The rows of a group lie close to one hidden flat surface of 11 dimensions, which may be shifted away from zero. Surfaces can cross.
(in the rows, 128 means zero)
Known rows, each followed by its group:
[152 157  98 114 161 127 132 122 146 168 155 120 161 118 151 108 128 159
 127 122 120 124] -> K34
[138 131  89 106 181 111 132  96 121 148 161 185 137  97 138 119 164 147
 174 151 107 150] -> K84
[127 115 112 117 111 126 200 141 155 111 112  81 181 158 122 151  98  72
  94 148  60  80] -> K130
[ 65 116 176 143 109 197 134 189 169 136 118 183 171 125 109 165  91  72
 138 131 114 123] -> K518
[ 54 168 142 147 167 140 115 133 156 110 100  90 154 107 156 128 163  76
 168 136  94  71] -> K518
[ 44 142 131 175 118 130 155 168 171 147 118 145 153 167 119 148 102  53
  87 149 112 141] -> K518
[118 133 139 124 120 139 144 159 140 200 146 201 122 117 106 103  99 117
  88 137 155 160] -> K130
[103 128 130 102 187 158 121 119 206 178 139 158 186  84 174  97 144  97
  62 130 114 112] -> K34
[151 148  85 105 121  92 163 129 106  72 126 175 103 154 102 116 119  99
 110 123  92 116] -> K130
[137 120 157 142 127 140 108 124 150 179 129 113 154 119 137 120 124 138
 114 128 138 139] -> K130
[152  81 131  68 131 167 178 126 101 138 124 163 128  65 101 154 114 114
 142 160 149 126] -> K130
[ 84 164  85 159 157  97 130 152 132 143 132  82 128 139 165 137 139 146
 162 143  78  89] -> K84
[133 161  71 130  84 107 139 157 127 122 116  96 147 108  92 168  62 187
 172 128 103 132] -> K34
[120  97 103 107 118 138 125 136 115 122 150 173 104 126 157 129 128 145
 105 114 141 133] -> K84
[155 134 171 127 149 134 135 109 116 111 139 185 105 166 105  92 166  93
 125 135 141 158] -> K130
[114 129 184 166 103 105 126 153  93 175 115  79 111 170 123 125 135 122
 183 139 102  87] -> K518
[150 117 132 144 150 104 115 118 143 135 120 122 149 163 117 173  91 120
 118 107 135 114] -> K34
[ 62 119 130 157  93 157 116 206 157 118 109 113 115 152 145 169  68 139
  72 107 134 101] -> K518
[109 146 167 147 156 129 135 146 161 172 131  90 168 176 151 127 118 105
 115 115 104  74] -> K34
[ 64 150  83 147 159 118  93 140 135  97 128 223  96  94 119 144 140 122
 151 141 141 174] -> K84
[147 101 132 136 121 121  92 139 144  99  94 150 128 122  91 183  73 119
 114 108 144 129] -> K518
[143 100  92 136 135 136 148 119 149 110 114 140 182 110 102 189  93  83
 132 149 124 155] -> K518
[107 157 131 119 196 115 112  97 165 128 123 163 142 100 134 115 156 103
 118 132 128 125] -> K518
[ 67 164  85 161 139 105 123 162 147 107 111 113 119 140 137 150 112 113
 117 132 106 111] -> K130
[150 134  72 123 155  77 103 113 123 151 135 133 125  90 140 136 122 177
 150 132 112 127] -> K34
[147 115 126 132  95 152 126 119 112  89 111  62 119 131 146 106 143  89
  78 112 175 128] -> K518
[ 54 143 108 111 149 163 117 130 133  92 131 135 128  73 164 133 165 128
 171 132 121 106] -> K34
[134 133 225 131 134 153 121 111 159 188 112 121 176 105  94  99 147  96
 151 151 129 133] -> K84
[186 135 106 120 151  72 113 105 107 112 124 167  97 127 100 124 131 152
 144 132 111 133] -> K34
[131  81 107 166  78 106  61 107 139 160 120  84 149 101 144 159 109 179
 138 118 136 163] -> K130
[139 148 114 133 147 137  96 138 146 110 120 142 144 110 125 132 110 122
 132 104 140 125] -> K518
[106 187  99 168 156  85  71 108 196 147  84  90 181  64  98 143 101 135
 133 132 135 157] -> K84
[125 116 123 139 121 130 127 142 100 158 138  89 114 119 152 129 146 164
 170 146 118 114] -> K84
[118 148 136 127 145 153 130 165 143 124 140 156 124 151 140 120 121 132
 115 116 126 114] -> K518
[183 128 165  94 132 154 170 143 117 137 129 106 118 142 124  88 123 120
  90 121 134  90] -> K130
[102 104 188 121  97 115  71 148 132 124  76 207 102  87  70 164  84 106
 136 107 143 111] -> K130
[105 171 100 182 128  71 111 132 120 107 103  93 106 153 111 140 126 131
 147 140 113 139] -> K84
[170 120 180 123 113  94  82 124  93 177 107 106 102 100 114 120 118 179
 179 112 130  82] -> K130
[110 123 152 120 150 162  99 123 149  39  87 145 136 104 115 160 130  75
 131 107 140 101] -> K518
[155 158 124 158 180 123 146 167 127 154 128 122  87 162 107 131  96 135
  81 139 182 146] -> K130
[112  93 160 121 104 149 100 130 117 215 145 122 140  85 153 134 126 177
 170 125 153 123] -> K34
[161 123  93 100 185 119 181 108 140  84 141  53 126 174 167 137 144 151
  78 135  99  84] -> K518
[ 89 149 170 139 119 134  68 153 200 164 104 157 160 106 130 110  96 114
  68  89 130 110] -> K130
[153  82 108  93 119 161  98 126 127  95 132 164 110  93 151 140 107 158
  78  94 169 135] -> K84
[117 150 148 131  71 164 161 175 120 116 132  87 127 173 117 128  91 137
 120 105 130 115] -> K34
[149  74 141 107 182 205 106 167 140 132 120 141 132  44 148 178 116 170
 183 155 139 107] -> K84
[146 123  60  84 165 177 172 167 152 139 196 167 125 135 180 133  99 220
  71 123 133 152] -> K518
[105 142 130 153  50 101 105 113 112 115 108  65  97 146 125  91 135 132
  83 100 166 152] -> K84
[145 130 120 163 174 127 105  86 157 106 134  87 155 150 154 131 171 131
 128 136 133 166] -> K130
[170  86 212  79  69 164 177 139 147 119  85 112 151  90  74 116 108 103
 119 163  63  84] -> K34
[129 147 123 132 153 148 123 130 162 102 120 129 138 122 126 118 129 110
  91 124 141 141] -> K84
[171 130 163 115 116 125 148 131 114 190 144  92 139 139 134  96 136 162
 154 137  99  97] -> K34
[105  78 156 120  97 168 194 102 157 145 128  95 197 130 121 149 131  60
 105 167 108 142] -> K84
[174 149 129  91 150 162 150 132 172 142 132  38 175 116 180  81 130 151
  71 110 100  66] -> K34
[137 149 137 155  79  93  72 172 106 142  99  71  87 138 124 138  74 200
 136  85 137  82] -> K34
[148 123 142 126 168 162 157 137 161 120 125 126 163 134 125 142 127  98
 116 152 112 122] -> K84

New rows. What belongs after each?
[ 47 110 199 143 138 129  76  94 192 180 101 135 217  63 130 157 160  94
 217 149  62 102] -> K130
[178 110 145 100  89 141 142 135 114  98 113 112 126 120  97 134 102 145
 120 122 123 116] -> K34
[127 145 115 162 166 108 138 123 133 152 136  93 140 150 137 130 147 130
 149 154 109 136] -> K130
[110 127 107 177 146  94  65 119 194 173 112 135 177 100 121 171  88 145
 118 125 134 168] -> K130
[165 145 131 132 102  76  50  96 151 116 124 221 132 137 105  85 126 136
  91  78 121 167] -> K130
[131  94 150 105 128 133 106  95 112 136 124 150 138  69 117 138 156 135
 189 145 125 133] -> K130
[126 134 136 136  90  46 115  98 148 145 126 208 171 156  84 118 125  87
 156 125  27 135] -> K130
[126 134 104 127 168 136 108 130 118  92 127 136 103  98 136 142 152 146
 169 141 130 129] -> K84
[ 89 162 107 140 145 162  67 179 157 136 117 143 156  68 149 151 102 156
 184 101 118  99] -> K518
[141 111 146 114  99 127 139 132  88 104 118 130 100 125 105 136 132 141
 172 141 114 120] -> K34
[120  75 128 145 148 185 189 150 127 169 138 112 128 116 110 186 101 112
 110 190 193 187] -> K130
[ 97 100  63 192  84  88  57 121 130 184 147 134 123 100 145 155 116 197
 139 133 160 225] -> K130
[123 148 190 120 121 109  34 126 129 172 110 192 103  75 118  89 137 164
 161  93 145 109] -> K130
[154  94 191 135 105 114 104 145 121 112 103 147  63 175 124  94 130 106
  46 104 135  98] -> K34
[214 151  86 129 161 142 203 157 105 118 182 136 148 216 128 116 124 134
 153 145  80 139] -> K518
[150 113 175 101 154 125 110 122 114 134 136 176  83 137 123 125 134 178
 137 118 140 113] -> K518
[126 108  95 117 111 120 128 119 141 121 129 111 140 130 149 138 112 129
  83 112 127 121] -> K84
[140 143 107 112 167 130 142 127 107 108 134 137  99 109 130 119 143 136
 140 142 148 128] -> K130
[ 71 126 101 103 143 165 136 143 151 127 115  78 157  53 169 146 138 128
 145 143 111  79] -> K130
[167 160 115 184 108 115 178 158 133 193 155  83 136 201 109  95 106 129
  82 162 127 188] -> K84
[147 131 113 151 119 110 119 141 111 130 122 115 125 142 119 145 106 134
 146 125 129 130] -> K518
[102 103 135  91  64 180 118 110 131  60 132 121 129 112 178  82 173 111
  93  95 117 120] -> K130
[146 123  93 136 147 149 141 143 152 121 128  95 149 113 139 149 111 139
 110 143 131 141] -> K84
[107  83 164  86 138 177 115 136 151 153 130 147 152  85 167 134 132 131
 120 118 120  81] -> K84
[128 107 130 158 129 114 120 122 168 155 114  85 177 136 124 166 106 123
 118 143 107 138] -> K130
[ 96 139 129 130 176 119 122 106 162 130 110 106 174  93 137 150 146  89
 156 146 103 101] -> K518
[ 85 160 187 123 154 154 120 139 155 178 140 150 131 121 154  72 166 116
 120 122 131 104] -> K518
[119 108 139 100 158 159 194 123 139 123 154 109 136 159 160 125 152 122
  88 152 112 113] -> K518
[107  90  61  96  86  92 141  70 126 146 153 102 162 108 168 132 133 138
  97 115 118 129] -> K84
[161 131  94 141 141  80 103 125 129 152 117 128 122 111 105 151  92 163
 132 128 136 137] -> K130
[136 133 102 156 103 113 160 141  92 170 154  82 111 170 147  98 138 136
 121 141 132 146] -> K518
[154 150 105 117 189 119 138 150 176 139 152 183 150 159 127 149  85 164
  89 120 109 127] -> K518
[138 104 122 103 133 138 110 114 139 121 135 167 129 100 137 127 122 137
 104 109 148 134] -> K84
[ 47 117  95 104 141 121 186  78 138  98 153 163 167 134 146 137 182  53
 143 161  76 130] -> K84
[134 146 145 104 135 144 168 165 115  60  93  88  92 156 123 126 111  87
  86 115 116  44] -> K130
[139  86 173  64 182 155 144  67 141  81 122 131 118 101 143 131 178 115
  95 137 148 104] -> K518
[137 135 173 118 129 167  99 178 118 120 130 162 104 135 130 128 117 155
 168 101 123  93] -> K518
[116 172 117 137 109 139 178 155  84  86 157 140 101 203 109 121 129 121
 155 125 127 155] -> K34
[ 82 143 128  94 125 152 122 143 140  95 107 135 106  48 147  92 168 134
 144 149  80  86] -> K34
[125 128  92 129 115 166 166 161  83 128 176 125 110 140 161 113 153 154
 174 147 121 145] -> K518
[125 131 112 136  91 158 150 124  94 119 159 139  89 134 132  78 167 129
 106 144 176 209] -> K84
[ 87 146 102 140 141 148 109 157 131 120 133 160 133 104 138 146 126 132
 170 128 121 134] -> K518
[128 109 133 124  63  50 117  59 141 141 109 114 160 157  98 132 103  95
  79  95 118 130] -> K84
[104 128  75 143 206  92  72 103 143 155 141 111 142 106 194 154 144 154
 144 109 141 100] -> K34
[156 127  98 111 108  98 140 124  92 169 151 160 110 114 119 103 128 157
 151 137 117 142] -> K130
[ 89 177 101 165 133 117 112 157 142 185 155 210 124 132 122  91 121 107
 114 125 149 186] -> K518
[ 96 136 125 135 136 123  98 129 150 128 118 164 130 100 123 133 127 119
 130 126 130 137] -> K130
[119 120 127 102 148 143  89 118 112 103 134 169  96  83 152 116 159 155
 151 113 147 115] -> K84
[108  98 105 133 150  81  84 125 146 123  99 159  91  82 145 127 140 125
  92 143 102 103] -> K34
[132  98 103 134 101 127 130 159 101 189 127 112 103  93 120 153  85 175
 126 143 169 144] -> K130
[134 100 172 122 118 128 131 128  87 143 140 168  89 149 121 119 156 129
 170 142 123 129] -> K84
[133 180  68  83 127 188 126 140 140  75 139  67 148  65 172 103 123 193
 124  88 149 109] -> K34
[193 129 138  78 202 124 117 105 146 193 165 184 160 101 152  92 146 166
 147 122 106 104] -> K84
[ 77 118 128  83  83  89  99  49 166 202 139 131 199  76 164  92 141 123
  87  84 119 111] -> K84
[109  98 180 127 135 209 158 143 116 106 129 145 119  99 120 131 172  96
 170 179 141 156] -> K84
[157  66  87  78 140 176 145 110 171  97 127  72 158  87 170 169  95 164
  36 117 159 116] -> K518
[164  74 213 106 137 174 112 115 148 135  91  93 153  93 112 156 119 118
 124 126 160 103] -> K130
[ 91  88 177 140  82 143 108 129 158 165 102 132 155  95  99 153  99 106
 114 135 145 147] -> K84
[ 76 193 136 131 149  81 131 148 107 183 140 182 107 121 125  84 158 125
 204 146  65  87] -> K130
[ 86 117  86 162 126  82  94 119 136 143 116 143 137  97 114 180 116 140
 175 153 107 154] -> K130
[199  29 154  75 154 191 125 108 109  99 116 109 143  52 132 189 130 159
 184 151 136  98] -> K84
